Each new row is followed by its nearest point in the smallest flat space through zero that holds the last named rows.

z774, 5 rows:
[[ 0.28 -0.78 -0.95  2.52  3.21 -3.43 -1.86  0.22 -1.69 -0.09 -0.79  4.31
  -0.31]
 [-1.40  1.08 -1.48  0.96  1.48  1.34 -0.86  6.26 -1.07  0.77 -1.33 -1.06
  -0.09]
 [ 0.57 -0.17  4.12  4.95  2.03  1.84 -1.56  3.87  2.30 -2.35 -2.46  1.15
   2.56]
 [-1.31 -1.76  2.24  3.01  1.42  0.70 -0.21  0.62  0.94  3.23 -2.67 -1.88
  -0.22]
 [ 2.77  0.64  1.99  1.62 -0.16 -1.31 -5.34  5.56  2.66  0.03 -1.16 -1.15
   3.31]]
New rows:
[ 0.71  1.53 -1.60  0.56 -0.37  1.20  0.99  0.07 -0.09  1.18  2.25 -1.28
  0.46]
[-0.26  0.50 -0.73 -1.19 -0.76  0.66  0.49  0.42 -0.20  0.12  0.47 -1.00
 -0.25]
[-0.32 -1.32  1.57  4.37  1.29 -0.29  0.14 -0.04 -0.01 -0.20  2.53  4.44
  0.04]
[ 0.02 -0.76  1.20  2.91  2.28 -0.75 -0.02 -0.84 -0.28 -1.62 -0.85  3.42
  0.24]
[-1.09  0.03  1.36 -2.14  4.44  1.53  1.81 -0.78 -1.28 -1.20  0.39 -1.25
 -1.71]
[-1.57 -0.03 -0.38  0.22  0.56  1.61  2.28 -0.58 -0.94 -0.37 -0.15  0.25
 -1.09]
[-0.91 -0.47 -1.80 -0.10 -1.44 -0.32 -0.91 -0.52  2.15  0.84 -4.44 -4.44
 -0.59]
[-0.43 -0.61  0.57 -0.34 -0.87  0.42 -0.43  0.47  0.88  3.03 -0.83 -3.27
 -0.16]
[-0.41  1.76  1.59 -0.40  1.99  0.05  1.09  1.26  2.67  0.43 -0.11 -1.68
 -1.80]
[-0.51 -0.04  0.69  0.43 -0.11  1.24  0.32  0.95  0.51  0.50 -0.62 -1.29
  0.11]
[ 0.34 -1.24  1.44 -1.05 -0.11  0.41  0.27  0.38  3.47 -0.58 -0.41 -0.52
 -2.45]
[ 0.18 -0.22  1.23  0.13 -0.67  0.79  0.22 -0.51  1.03  0.08 -0.19 -1.02
  0.43]

z100, 5 rows:
[[ 0.79 -2.81  0.05 -3.49 -2.16  0.43 -2.27  2.21  2.48 -0.15  1.66 -4.27
  -0.75]
 [ 2.36 -1.60  3.24 -1.67 -1.22 -0.07 -3.81  0.39 -0.83  1.37  2.86  0.28
  -2.78]
 [-0.79 -0.19  0.48  0.24  1.02 -1.78  0.15 -0.62  0.94 -2.66  1.86 -1.18
  -5.22]
 [ 1.58 -1.50  1.07 -2.57 -1.74 -1.63 -1.28 -0.97  1.08  0.53 -1.11  0.02
  -1.21]
 [ 2.60  1.32 -3.72 -2.05  0.31 -4.96  2.29 -0.11  1.27 -1.02  1.18 -1.75
   0.41]]
New rows:
[ 2.54  2.52 -0.48  2.56  1.15  0.21  0.76 -1.17  3.62  1.25 -0.24 -1.32
 -0.10]
[ 0.14  0.76 -1.10  0.24  0.53 -0.92  1.04 -0.11  0.02 -0.40  0.11 -0.09
  0.35]
[-0.79 -1.23 -0.20  3.86  3.27 -0.03 -0.56 -1.08 -1.28  0.76 -1.09  1.48
 -3.42]
[-1.47  0.83  1.46  2.39  1.46  0.36  0.34 -1.32 -1.15 -0.95 -0.02  1.98
 -2.58]
[ 1.05  0.01  1.63  2.56  2.66  2.05 -1.01  0.61 -0.64 -0.33 -1.81 -0.11
 -1.04]
[-1.27  0.10  1.28  1.59  0.60  1.65 -0.40 -0.14 -0.87 -0.05  0.02  0.99
 -0.71]
[ 1.59  0.04 -2.49 -0.23 -0.08  0.62 -0.97  0.64 -0.85  0.54 -0.75  0.93
  0.24]
[ 0.83  0.29 -0.39 -0.29 -0.18 -0.22  0.01  0.17 -0.37  0.75  0.05  0.29
  1.30]
[-0.34  1.19 -0.83  2.57  4.44  1.24 -0.85  1.33 -0.28 -0.69 -1.26 -2.12
  0.86]
[-1.70  0.94 -1.04  1.95  1.32  1.53  1.12  0.97 -0.41 -0.78  0.77 -0.61
  0.82]

z545:
[[-1.69 -2.68 -0.27  0.52 -1.86 -0.14 -1.69  2.10  0.16  1.77  3.32  2.51
   2.15]
 [-2.67 -1.27  0.67  0.17  0.20  0.79  2.11  4.95  1.99 -0.43 -2.45 -0.02
  -1.24]
 [-2.09 -0.05 -0.07 -0.15 -1.33  2.53  2.11  0.10 -0.22  1.74 -1.28  1.05
   2.95]
 [ 2.28  1.00 -1.51 -2.70 -3.00  0.91  1.82 -1.78 -2.46 -1.72  3.62  1.78
  -0.93]
 [-5.27  0.80  0.74 -3.07 -2.65 -3.03  0.15  0.17  2.01  1.79 -3.83 -2.14
  -1.16]]
New rows:
[-1.22  2.74  2.54 -1.65  0.47 -0.95 -1.32  2.51  2.84  1.52 -0.94  1.22
 -1.19]
[-1.95 -0.44  0.53 -0.41 -0.17 -1.46 -0.42  1.55  1.37  0.32 -1.37 -0.84
 -1.06]
[-2.99 -1.48 -2.88 -1.03  1.16 -2.71 -1.54  2.15  2.01 -2.55  0.16  0.28
  2.06]
[-1.76 -1.43  0.37  0.11 -0.39 -1.57 -1.37  2.17  1.25  0.59  0.33  0.10
 -0.52]
[ 2.37  2.94 -0.18  0.54 -1.38  1.13 -2.60 -1.82  1.38 -2.19 -1.06  1.65
 -0.44]
[ 1.75  0.99 -0.22 -0.08  0.56 -0.09 -0.18 -1.86 -0.79 -0.70  0.34 -0.46
 -0.44]
[-1.25 -0.42 -1.27 -0.72 -2.51  2.83 -2.68  2.02 -0.74  1.64  1.15 -0.30
  0.45]
[-1.34 -1.13 -0.23 -0.29 -1.59  0.22 -0.21  0.95 -0.02  1.04  1.39  1.37
  1.25]
[ 0.95  1.62  1.89 -1.00  2.02  0.23 -1.05 -2.10  1.56 -1.00 -1.24  1.54
 -3.06]
[ 1.29  1.09  0.16 -0.12  1.22 -0.87 -0.16 -0.97  0.05 -1.17 -0.97 -1.42
 -1.75]
[ 0.38  1.84  1.71 -2.89 -1.27 -0.22 -2.43  1.41 -0.29 -1.79 -2.87 -1.22
 -0.14]
[-0.73  0.84  0.22 -1.18 -0.30 -1.24  0.29 -0.23  0.54 -0.41 -1.49 -1.27
 -1.60]

z760:
[[ 0.69 -0.40  0.40  0.22  0.66  0.62  0.17 -0.79  2.17 -4.61  3.72  3.05
   1.51]
 [-2.78 -1.36 -3.05 -2.59  0.80  0.16  1.36  2.08  0.25 -1.67  1.56  1.38
  -0.67]
 [-1.79 -2.65 -4.42 -3.51 -0.01  0.46  2.81 -1.03  0.65 -3.12  1.53  2.48
  -1.05]
 [ 0.32 -2.08 -0.81 -1.78  2.72  0.42  4.11  0.22 -2.98 -0.06  3.31  0.89
  -1.39]
 [ 1.61 -1.17 -2.27 -2.67  0.25  0.70  0.11 -1.78 -1.33 -3.17  0.46  1.13
   0.28]]
New rows:
[-2.24 -1.17  3.50  0.54 -1.29 -1.77 -2.53 -1.92  0.74 -0.39  0.68 -0.16
  1.94]
[ 0.18  0.90  1.42  1.70 -0.78 -0.12 -1.19 -0.35  1.90 -0.38 -0.06  0.28
  0.86]
[-0.26  0.39  1.08  1.79  0.33 -0.39 -1.89 -0.10  0.94  0.84  1.59  0.92
 -0.65]
[-0.14  0.65  1.52  1.52  0.08 -0.13 -0.36  0.49  1.11  0.13  0.75  0.21
  0.50]
[ 2.15  1.52 -1.54  1.53 -0.87  0.55  2.24 -0.49 -2.32  0.85 -1.26  1.51
 -0.12]
[ 1.29 -0.45  0.10 -0.14  0.00  0.07  0.92 -1.57 -1.25  0.81 -0.52 -0.47
 -0.52]
[-2.52  0.82 -0.08 -2.54  0.50 -0.89 -0.17 -1.54 -1.28 -4.80  2.12  2.38
 -2.65]
[-0.31 -1.09 -1.92 -1.96  0.65  0.51  0.62 -0.01  0.24 -3.24  1.95  1.89
  0.30]
[-1.50  1.53 -1.02 -0.59  0.11  0.09  0.70 -2.26 -1.55  0.23 -0.25 -3.07
 -0.86]
[ 0.20 -0.38 -0.75 -0.69 -0.27 -0.08  0.50 -0.63 -1.14  1.19 -1.29 -0.82
 -0.74]

z209:
[[ 0.17 -0.25  0.19  1.60  3.13 -6.04 -2.91 -0.28 -2.25 -1.28 -0.30 -2.58
  -1.63]
 [-0.56 -4.62 -2.12  3.14  3.31 -3.22  1.20  0.68  2.73  0.39  4.62 -4.88
  -1.31]
 [ 1.26 -3.44 -2.28  3.31  3.58 -2.51  4.88 -0.42 -2.14  1.46 -0.08 -0.70
  -3.03]
 [ 0.34  0.73 -1.50  3.20  1.56 -2.18 -1.19 -0.51 -3.66 -2.50 -1.46 -1.03
  -3.33]
 [-2.29 -2.44 -1.38  4.45  0.29 -6.14 -3.24  1.12 -2.15  0.19  0.24 -5.90
   1.88]]
New rows:
[-1.90 -1.89 -1.72  1.67  0.91  0.50 -3.03  2.99 -2.77  2.25 -2.31  3.01
 -0.26]
[-0.39  0.15 -0.51  1.38 -0.97 -0.59  0.11  0.08 -2.55  0.42 -2.05 -0.01
  0.62]
[ 0.44 -2.04  2.95  0.46 -3.02 -2.93 -2.85 -2.71  0.83 -2.38 -2.44  2.79
 -2.16]
[ 0.34  1.74  1.06 -0.88  0.38 -1.29 -2.12 -0.39 -1.22 -1.07 -1.20  0.59
 -0.45]
[-2.26 -2.72  2.63 -1.91 -1.44  0.23 -2.29  1.36 -0.70  0.55  1.94 -0.13
 -0.68]
[-0.57  0.00  0.72 -0.87 -0.48 -0.42 -1.38  0.33  1.30  0.21  0.82 -0.77
  1.41]

z978 (5 x 13):
[[ 1.93  2.37 -1.46  0.82  2.23  3.74 -2.49 -3.50  2.36  0.45 -3.43  0.33
   0.63]
 [-0.78 -0.58  2.98 -1.60  1.16 -0.76 -3.64 -1.11  2.20 -2.94 -3.80 -3.91
  -0.16]
 [-0.16  0.19  1.29 -1.30  1.61  4.15 -2.53  0.72 -0.85 -1.47 -1.57  1.68
   1.06]
 [ 1.09 -0.02  3.96  0.16 -2.65  0.80 -5.03 -1.27  4.43  1.10 -3.13  0.43
   0.90]
 [ 0.77  0.80  1.02  1.05  2.23  2.11 -2.04  2.44  3.82  2.08  0.93  0.58
   1.82]]
New rows:
[-1.06  0.79  0.10 -2.18 -0.95  3.34 -1.00 -1.05 -1.54  0.62 -2.04 -1.59
 -2.17]
[-0.03  0.13  0.17 -0.92 -0.01  1.49 -1.05 -1.55 -1.27 -1.52 -2.04  0.35
 -0.21]
[ 1.76 -1.76 -0.47  1.30 -0.05 -0.79  0.80  0.88 -0.37  4.44 -0.31  1.54
 -0.92]
[ 0.75  0.30 -0.65  1.23 -1.35 -0.36  0.90  0.23  0.72  2.21  1.47  1.46
  0.19]
[-0.64  0.24 -1.83  2.58 -0.59 -0.02  0.97  1.80  0.30  1.98 -0.76  1.02
 -0.29]
[ 0.58  0.44 -0.99  1.01 -0.26 -0.02  0.96  0.27  0.48  1.62  1.28  0.95
  0.19]
[-0.13  0.94  0.99  1.36  2.78 -0.28 -0.45 -1.75 -1.32  1.75 -0.18  0.23
 -0.48]
[ 0.37  0.63 -0.94  0.32  1.01  0.61  0.11 -0.64  0.30  0.13 -0.31 -0.18
  0.05]

z94 (5 x 13):
[[ 2.94  4.52  1.31 -0.12 -1.53  5.14 -0.77 -0.08 -0.65  0.57 -4.01  0.69
  -3.06]
 [-0.41  0.91  2.53  0.90 -0.91  3.35 -1.56 -0.61  4.38  1.08 -3.58 -3.92
  -3.14]
 [ 3.82  0.35  3.48 -1.35 -1.20  1.32  1.08  0.04  2.42 -0.88 -4.90  1.02
   0.84]
 [ 2.65  1.54  1.73 -2.08 -0.38  2.92 -1.68 -1.85  1.90  0.00 -4.95 -1.82
  -0.22]
 [ 0.94  3.40  3.32  1.42 -1.40  2.72 -5.04  3.30  0.02 -2.29 -1.37 -1.87
   0.40]]
New rows:
[-1.11  0.38  0.78  1.64  0.45  0.56 -0.39  0.55 -1.87  0.49  2.18 -1.93
  2.02]
[-1.21  0.25 -0.33  0.79  0.18 -0.45 -1.61  1.02 -0.84 -0.56  1.75 -0.73
  0.45]
[-0.81 -2.34 -0.37  0.53 -1.36 -0.01 -4.44 -1.86 -1.03 -0.70 -1.41  0.55
  0.81]
[-0.08  0.14 -0.20 -0.85  0.51 -0.09 -2.15 -0.43 -0.23 -0.62 -0.09 -1.46
  1.27]
[ 2.74  0.22  0.45  0.24 -1.64  1.02  4.44  3.44  1.94  1.74  1.14 -2.69
 -0.07]
[ 0.14 -0.48  1.60  1.30 -0.91  0.19  2.04  1.04  1.73  0.32 -0.68  0.86
 -1.28]
[ 1.10 -0.71 -0.59  0.14 -1.97 -1.65  0.39  0.14 -2.95  2.94 -1.25 -0.18
  0.05]
[ 0.47  0.19 -0.78 -0.46  0.12 -0.02  0.85 -0.49 -0.94  0.29  0.08  1.06
 -0.08]

z118 (5 x 13):
[[ 1.34  1.90 -1.31  3.63 -1.35 -2.52 -1.40 -1.51  1.57 -1.99  1.45  0.67
   1.99]
 [ 2.90 -0.61 -3.36  3.43 -4.98  2.20  4.61 -1.99 -1.87 -0.82  1.80  2.63
   1.12]
 [ 0.77 -1.59 -2.22  3.37 -1.64  1.37 -1.14  2.63  3.36 -2.28  2.36  2.22
   3.47]
 [-0.97  0.36 -3.15  0.28 -1.20  1.30  1.15 -4.21  2.19 -4.83  3.59  1.21
   0.23]
 [ 0.91  4.12 -1.72  4.92 -2.45  0.69  2.60 -1.08  0.18  2.19  3.25 -0.62
   2.12]]
New rows:
[ 0.66  0.29  0.30 -2.87 -0.73  2.65 -0.32 -1.23 -0.03 -0.88 -2.27  2.10
  2.91]
[ 0.11 -1.65 -0.39 -0.95 -0.31  0.81  0.37  0.04 -0.23 -1.01 -0.33  0.85
 -0.38]
[-1.51 -3.06 -1.62  0.99 -2.79  1.55 -2.04 -0.74  2.96 -2.65 -1.19 -1.41
  0.08]
[-0.21 -1.85 -1.18 -0.16 -0.21  0.63 -0.96  0.20  1.81 -2.91  0.83  1.41
  0.73]
[-0.86  2.89 -0.19 -1.36  2.63 -0.92 -2.92  0.76  1.29 -1.39 -1.10  2.58
 -1.15]
[-0.97  0.24  0.76 -0.95  1.75 -1.62 -2.50 -0.13  1.47 -1.31 -0.30 -0.56
 -0.13]
